The groups are shells around one centre, one inside the other: the same stretched ball of 3 dimensions in 7 sizes.
In the rows, zero is written as 128.
Known rows, each followed by its group:
[113 114  59  79  83 150 142 131 107 115  87 173  87  51 111 154 136 156
  67 148 178  79]  U
[118 120  81  86 107 147 130 119 129 113 100 157  94  68 121 138 132 141
  90 144 172  95]  K
[110 125  46  56  68 159 144 132 112 109  75 194  74  22 110 164 144 158
  53 160 203  67]  C
[124 103 112 128 144 128 127 110 119 128 128 110 122 121 125 120 112 141
 127 118 113 121]  C
[130 119 140 126 176 127 118  88 141 130 144  90 131 129 138 108 102 134
 164 115  97 136]  Q
[110 116  44  68  65 157 138 141 117 105  74 194  74  36 110 156 148 146
  43 159 213  71]  U
[129  88 135 168 166 117 102 115 152 119 144  87 131 175 135  83 113  97
 134 109 121 149]  F
[132 110 149 145 186 119 117  88 137 134 153  75 140 151 138 101  97 131
 173 105  78 145]  F
[112 114  57  77  80 151 141 133 109 113  85 177  85  48 111 154 138 154
  62 150 184  78]  C
[112 137  55  45  79 162 146 120 115 113  78 190  76  13 114 167 139 166
  71 161 193  67]  U
[127 116 129 122 164 128 125  94 129 131 137  98 127 120 133 117 105 143
 153 117  99 127]  J
[130  79 140 183 172 111 101 117 146 122 151  76 138 192 134  78 109  96
 138 101 107 156]  K
[123  83 103 154 129 125 108 135 142 111 123 119 114 150 125  97 128 100
  92 122 157 129]  Q
[128  80 131 176 160 115 102 122 147 118 143  87 132 182 132  82 115  96
 126 107 122 149]  J
[116 123  73  77 100 149 141 118 112 119  96 161  93  52 117 152 129 159
  89 145 161  85]  J
[112 124  57  64  81 155 143 126 111 114  83 180  83  34 113 160 138 160
  68 154 185  74]  L
[127 119 124 117 157 132 119  98 140 124 132 108 120 115 134 114 111 132
 143 123 120 126]  L
[114 112  66  87  91 147 138 130 112 115  92 165  91  62 113 148 134 150
  72 144 173  86]  L
[110 117  45  66  66 157 142 138 111 108  75 192  76  32 109 160 145 154
  47 158 204  69]  Q
[134  84 157 186 192 108 101 103 146 129 162  58 148 200 139  75  99 102
 164  94  81 164]  K
[123 127 110  95 143 138 134  96 122 129 122 123 114  84 128 135 112 156
 137 129 118 109]  F

New rows, each followed by its group:
[133  98 156 167 191 114 104  96 151 128 158  67 143 180 141  82 100 108
 168 101  87 158]  L
[126 123 124 110 158 133 127  92 130 130 132 108 122 105 132 123 107 146
 149 122 107 121]  L
[112 122  53  65  75 157 138 132 120 108  79 188  77  35 113 156 144 149
  57 158 203  74]  C
[120 122  94  93 123 143 128 111 132 117 109 143 101  78 125 132 125 140
 108 139 155 103]  K
[116 116  76  88 103 145 139 121 111 120  99 154  97  66 116 147 128 155
  89 140 156  90]  F
[129  83 134 174 164 115 102 118 147 119 145  85 133 181 133  82 113  97
 131 106 118 150]  K
[135 100 162 167 200 112 106  90 148 132 163  59 148 181 142  83  95 114
 180  98  73 160]  F
[133 100 154 162 191 114 108  93 144 131 158  67 144 174 140  88  98 116
 171 101  81 154]  K
[114 123  64  71  88 154 134 126 126 109  87 177  83  46 117 148 139 145
  70 153 193  82]  C
[111 114  53  76  76 152 142 135 107 113  83 180  83  45 110 156 140 155
  58 151 187  76]  U
[131  77 144 189 175 110  96 117 153 120 153  73 140 201 136  72 110  89
 139 100 109 160]  C
[125  84 112 159 139 123 105 130 146 112 129 111 118 158 128  92 125  97
 103 118 149 135]  Q
[124 127 111  97 143 139 129  98 130 125 121 125 112  87 129 130 114 148
 133 131 127 111]  J
[122 136 103  78 136 145 135  95 126 126 114 135 106  64 128 142 116 159
 131 137 132 101]  U
[120 101  95 120 124 133 131 120 114 123 116 128 112 106 120 128 120 142
 105 126 133 110]  U
[126  88 120 158 149 122 106 122 145 116 134 103 123 159 130  92 119 102
 116 115 136 138]  K
[120 130  95  82 125 146 132 105 128 120 108 144 101  66 126 139 122 150
 114 140 149  99]  L
[113 137  61  48  88 158 149 114 108 118  84 180  83  17 115 168 133 173
  82 156 174  70]  U
[129  72 134 188 163 112  97 126 150 117 147  82 134 197 133  74 115  87
 124 103 122 155]  U
[119 128  90  82 118 147 133 109 127 119 105 149  99  64 124 141 125 149
 107 142 155  96]  K
[114 105  65  96  89 144 137 134 110 115  93 162  93  72 112 144 135 146
  68 142 173  89]  U
[113 118  59  74  83 152 143 129 108 115  86 175  86  45 112 156 136 158
  68 150 179  78]  C
[137  85 172 194 209 103  99  95 150 133 173  42 157 214 144  68  92 101
 183  88  63 174]  C
[132 105 150 153 186 117 112  92 142 131 154  73 141 161 139  94  99 122
 169 104  84 149]  K
[127 108 126 131 161 126 125  99 124 131 137  97 129 129 130 115 105 141
 147 114  97 128]  F
[112 131  56  54  81 158 147 122 109 115  81 184  81  22 113 166 137 167
  71 156 183  70]  C
[131  98 145 161 179 117 105 102 149 125 151  78 137 170 138  87 105 109
 155 106 101 151]  K
[113 125  61  66  85 155 139 125 119 112  85 179  82  38 115 154 138 153
  70 154 189  78]  J
[132  77 149 192 182 108  98 114 150 123 158  65 144 205 137  71 106  92
 148  97  98 163]  L
[121  86  94 143 118 130 112 137 138 109 115 131 108 134 122 105 132 106
  83 127 166 121]  C
[128 123 132 115 168 130 127  87 128 134 138  97 128 113 134 121 102 149
 162 117  92 126]  U
[132  75 147 193 179 107  99 115 146 124 157  66 144 205 135  73 106  94
 145  96  97 162]  L
[113 106  59  92  80 148 130 140 124 106  87 175  84  67 113 140 143 133
  54 149 200  87]  C
[115 115  68  86  91 150 128 131 131 107  91 170  86  63 118 138 140 133
  68 150 195  89]  U
[125 128 116  97 151 137 134  92 122 131 126 116 118  88 130 133 108 157
 146 126 108 112]  U
[131 105 148 151 185 117 116  91 134 134 154  73 142 158 137  99  97 130
 170 103  77 146]  F
[129 113 137 133 172 125 120  93 133 131 143  89 132 134 135 109 103 136
 159 112  93 135]  K
[130  83 138 175 171 113 108 113 137 127 150  77 139 181 133  87 106 109
 143 101  97 150]  K
[115 132  70  62  97 154 144 114 113 118  91 169  88  35 117 159 130 165
  89 150 168  79]  L
[118 118  86  91 114 143 137 114 115 122 106 145 102  72 120 143 124 154
 102 137 146  96]  K
[131  79 146 187 178 109 101 113 145 125 155  69 143 197 135  76 106  98
 146  98  97 159]  K
[119 121  87  87 116 144 138 112 115 123 106 145 102  68 120 144 123 156
 105 138 145  95]  K
[121  87  94 142 119 130 112 136 138 110 115 131 108 134 122 105 131 106
  84 127 166 121]  C
[120 130  94  81 124 146 134 104 126 121 108 144 101  65 125 141 122 153
 115 140 147  98]  J
[114 111  65  88  87 149 129 134 128 107  89 172  85  65 116 139 141 133
  63 149 196  88]  C
[125  82 118 162 147 119 114 123 128 123 136  98 128 161 126  99 115 115
 118 110 118 136]  C
